The groups are shells around one centre, one inside the other: the same stretched ball of 7 dimensions in 6 sizes.
In the rows, 128 means zero.
Known rows, each followed by its group:
96	130	98	164	90	128	108	118	96	124	104	138	123	115	125	159	128	172	149
(4)
99	148	117	144	106	124	132	117	95	126	126	119	135	134	140	117	115	138	127
(2)
70	154	111	163	111	135	116	100	115	84	106	112	110	138	169	130	130	126	138
(1)
92	135	129	165	111	139	118	81	115	92	109	117	124	100	166	171	165	166	170
(4)
66	141	108	161	110	132	114	111	113	98	105	117	114	138	155	134	120	136	138
(5)
88	157	101	156	105	143	98	127	112	106	140	119	110	146	131	117	112	131	130
(4)
64	148	106	163	120	153	98	122	128	87	104	115	102	123	151	164	153	141	158
(4)
116	162	101	132	126	138	121	134	116	122	141	113	109	117	132	162	181	122	137
(0)
102	170	99	145	101	132	124	135	89	123	114	120	122	136	135	120	128	127	123
(3)
78	144	132	174	107	145	112	77	115	77	104	113	124	113	176	149	143	161	167
(4)
112	137	113	153	94	126	120	114	91	133	128	130	137	119	125	135	118	166	141
(1)
108	146	103	159	91	136	116	124	86	128	90	136	129	96	128	173	156	178	160
(5)
108	169	113	151	100	140	120	119	92	115	123	118	127	126	141	123	133	141	136
(3)
80	144	122	162	108	144	120	112	102	106	84	121	129	103	153	165	152	168	165
(4)
78	153	117	167	115	162	91	113	126	85	121	114	110	117	148	156	151	154	166
(0)
81	180	118	152	111	147	118	119	105	94	127	104	120	151	158	93	112	113	125
(0)
90	174	102	151	113	145	106	123	115	94	140	109	104	149	148	114	130	110	126
(5)
88	143	110	146	124	139	110	121	125	108	143	113	112	132	139	143	139	130	139
(3)
103	147	99	161	87	133	112	126	86	127	100	135	127	114	125	149	130	168	146
(2)
115	150	107	151	93	123	136	116	79	132	87	131	135	100	140	162	159	164	148
(5)
74	143	115	154	115	135	116	114	116	103	124	113	119	140	149	125	116	133	135
(3)
95	153	118	140	117	130	125	118	110	117	150	110	125	147	142	106	112	120	120
(0)
95	166	105	148	102	130	123	125	94	116	124	117	123	147	141	104	110	122	118
(2)
119	152	104	144	95	130	116	133	90	140	141	129	132	129	113	123	115	151	129
(5)
96	148	124	142	119	132	129	110	110	114	136	110	128	131	150	127	132	132	134
(2)
58	147	122	152	133	141	118	104	134	82	126	99	109	145	172	128	132	112	137
(0)
104	173	100	140	113	131	128	125	101	113	123	113	113	135	147	128	149	112	122
(2)
93	144	106	139	118	125	125	125	112	122	134	116	118	136	138	135	133	125	126
(2)
88	154	128	149	121	135	134	96	111	98	113	106	125	122	171	139	152	131	144
(3)
119	157	102	136	113	131	117	129	108	126	157	118	116	133	124	131	140	126	125
(1)
103	145	119	173	86	143	109	100	90	109	95	132	134	97	143	160	143	189	169
(1)
82	155	119	155	107	136	131	111	96	108	87	116	129	117	159	143	143	146	147
(1)
82	150	120	173	94	141	113	94	98	92	93	122	127	118	161	138	127	163	157
(2)
78	166	113	160	99	139	120	118	93	103	97	116	126	138	154	112	112	136	134
(5)
77	130	123	162	115	138	115	97	118	97	106	118	121	111	158	165	149	160	162
(2)
66	158	124	160	120	146	115	99	122	78	115	103	114	139	174	123	130	124	143
(2)
112	123	113	164	92	130	112	102	97	125	110	138	133	93	129	178	148	193	167
(1)
96	172	106	138	113	121	144	118	95	113	110	109	119	141	162	116	142	103	114
(4)
98	138	128	150	110	137	128	112	99	123	110	120	140	103	142	157	147	169	158
(5)
92	149	106	150	112	123	129	105	108	105	111	116	114	128	159	145	150	127	134
(3)
122	137	95	139	102	112	133	125	91	145	119	133	125	112	123	163	155	149	132
(5)
93	150	102	157	112	146	96	119	123	99	138	119	104	127	136	150	145	140	146
(1)
106	151	121	148	114	132	124	97	111	105	139	112	123	124	155	136	145	136	140
(1)
90	152	116	148	116	145	117	128	108	116	118	116	124	118	138	148	145	147	149
(3)
114	152	113	145	94	131	126	132	81	142	122	128	142	121	120	126	118	160	135
(5)
82	144	120	161	105	130	131	96	98	102	81	119	128	110	167	157	151	155	155
(3)
101	159	103	154	90	129	119	125	85	125	116	126	129	138	131	111	105	143	126
(1)
109	157	108	135	117	127	125	121	111	120	158	111	118	144	137	116	129	114	117
(4)
68	154	116	156	128	142	119	98	130	76	108	103	102	127	179	154	166	118	148
(0)
116	154	98	131	112	125	132	142	95	143	123	123	123	118	122	152	157	134	129
(3)
96	149	116	177	81	139	109	97	86	104	90	132	132	108	148	145	127	182	162
(4)
65	168	117	162	113	143	122	102	109	79	91	106	114	135	179	126	138	123	142
(0)
94	131	103	170	99	147	88	115	115	107	119	133	113	105	125	176	147	180	168
(0)
142	142	99	149	87	121	125	116	81	144	116	140	131	91	119	176	168	177	151
(0)
105	148	98	163	98	148	91	127	107	113	125	131	112	111	120	163	147	167	158
(4)
95	151	113	146	104	130	124	128	94	128	128	120	133	139	131	111	105	140	126
(1)
102	128	116	160	106	125	124	87	107	107	106	125	123	99	156	178	166	166	161
(0)
102	171	108	135	120	136	123	129	110	114	150	107	115	147	141	110	131	106	117
(2)
91	149	111	154	99	133	126	125	88	125	91	126	133	117	138	144	131	158	144
(3)
96	151	100	147	109	135	121	135	99	125	97	125	119	111	133	165	159	148	146
(5)

New rows, each followed by its group:
76	141	121	167	102	144	119	110	98	105	76	124	131	102	153	165	146	174	167
(0)
69	153	97	162	114	140	104	118	121	88	108	116	98	137	154	145	140	125	140
(4)
87	148	133	152	112	133	139	98	99	108	97	112	137	114	167	141	144	149	150
(5)
88	151	132	175	94	146	111	84	100	88	109	118	133	119	163	127	119	168	160
(0)
110	128	130	156	105	135	124	97	101	121	113	126	140	90	142	174	158	185	170
(5)
88	159	96	153	102	133	119	132	96	117	96	124	116	127	139	142	138	137	135
(1)
92	155	121	138	117	120	144	109	101	117	127	107	131	144	158	107	120	115	117
(4)
118	152	104	154	87	119	133	110	78	129	96	132	132	109	140	149	146	159	140
(1)
60	156	120	167	118	156	105	107	122	77	97	109	111	123	168	149	146	141	160
(4)
96	134	113	145	107	115	144	112	91	131	90	125	134	109	148	160	150	153	142
(4)
80	147	111	155	118	146	100	119	125	98	141	113	110	138	141	132	125	135	141
(1)
91	144	117	167	102	145	114	102	102	101	86	125	124	94	153	178	167	175	172
(5)
87	137	98	157	107	136	102	125	115	112	123	126	111	127	130	152	133	149	144
(1)
132	157	93	122	115	119	136	144	96	150	141	122	120	121	117	150	164	123	119
(4)
94	133	111	179	91	143	95	95	107	98	104	133	119	101	142	173	146	187	173
(0)
129	142	106	153	87	123	126	113	81	138	108	137	136	96	126	165	155	177	151
(2)
82	149	132	166	99	132	132	83	94	95	91	115	136	120	175	129	126	155	150
(5)
102	140	120	156	111	135	119	94	112	103	121	119	122	106	154	164	161	157	158
(2)
121	152	98	140	105	124	119	127	101	132	149	124	119	132	122	130	133	133	123
(5)
99	147	104	159	92	124	120	111	91	117	107	129	125	125	140	135	123	152	137
(2)
88	157	117	135	128	131	138	122	111	114	121	105	121	131	156	135	151	115	130
(1)
113	145	112	161	95	143	107	114	97	119	115	131	128	98	129	167	153	180	164
(2)
60	153	110	169	103	145	102	116	110	90	105	117	114	146	152	116	102	138	139
(0)
101	160	89	141	113	138	110	149	107	126	127	122	108	130	121	147	148	127	130
(1)
68	148	120	168	101	137	122	99	100	94	84	118	127	125	167	134	123	151	149
(3)
97	135	128	176	81	140	112	97	83	116	92	135	148	101	139	146	115	202	169
(0)
110	139	121	150	106	137	117	114	102	126	135	123	136	113	129	145	134	165	150
(3)
89	142	128	176	92	145	111	90	97	97	95	125	135	104	156	151	133	183	170
(3)
97	145	110	163	85	132	121	119	80	127	86	135	138	110	133	146	125	177	151
(1)
117	142	106	140	101	108	149	110	84	137	98	127	132	107	145	160	161	147	134
(0)
97	143	102	151	100	120	123	115	98	122	120	125	122	134	138	130	120	139	127
(5)
104	167	106	153	96	132	126	118	87	116	103	122	125	124	146	131	138	140	135
(3)
109	172	109	140	110	134	121	122	102	114	151	111	120	147	140	102	122	114	117
(5)
74	144	117	160	112	131	130	97	107	95	82	115	120	114	172	160	156	145	153
(5)
91	161	117	139	122	136	132	123	107	114	118	108	123	128	152	134	147	123	134
(2)
80	152	113	159	106	134	113	107	109	98	129	115	119	148	152	108	105	129	129
(4)
100	152	124	161	103	143	113	97	105	99	125	117	127	118	152	136	136	156	153
(2)
110	150	97	156	89	130	112	127	88	129	116	134	125	122	121	139	125	159	138
(2)
95	144	122	163	110	157	94	109	119	100	136	119	121	111	137	154	143	168	167
(0)
101	165	123	147	107	131	129	105	98	109	140	109	131	144	154	95	110	124	122
(0)
98	130	113	170	88	132	108	101	96	115	109	134	131	111	135	151	122	183	158
(5)
128	167	105	129	113	123	138	123	96	130	140	115	122	125	139	133	159	118	121
(5)
101	171	112	129	131	142	125	136	116	116	148	102	115	138	141	125	151	106	124
(0)
92	159	118	172	94	143	113	92	97	89	94	121	123	112	164	146	146	160	159
(0)
72	156	125	159	106	136	130	105	97	100	94	112	133	134	166	116	115	139	139
(1)
82	161	124	156	103	135	129	108	93	105	105	113	133	137	160	108	111	137	133
(3)
110	156	91	142	98	112	134	125	88	131	116	126	119	136	136	129	132	124	115
(0)
106	147	128	149	115	140	128	102	106	112	117	115	132	100	153	164	169	159	161
(4)
73	139	135	167	104	141	123	94	100	99	89	117	139	112	164	142	127	170	163
(5)
125	155	112	141	94	123	131	123	81	142	133	127	140	124	124	121	121	150	127
(1)
72	148	137	165	116	151	112	90	120	82	122	106	126	128	169	127	125	148	156
(4)
124	145	97	150	84	120	122	128	78	146	119	139	134	118	113	139	123	165	133
(5)
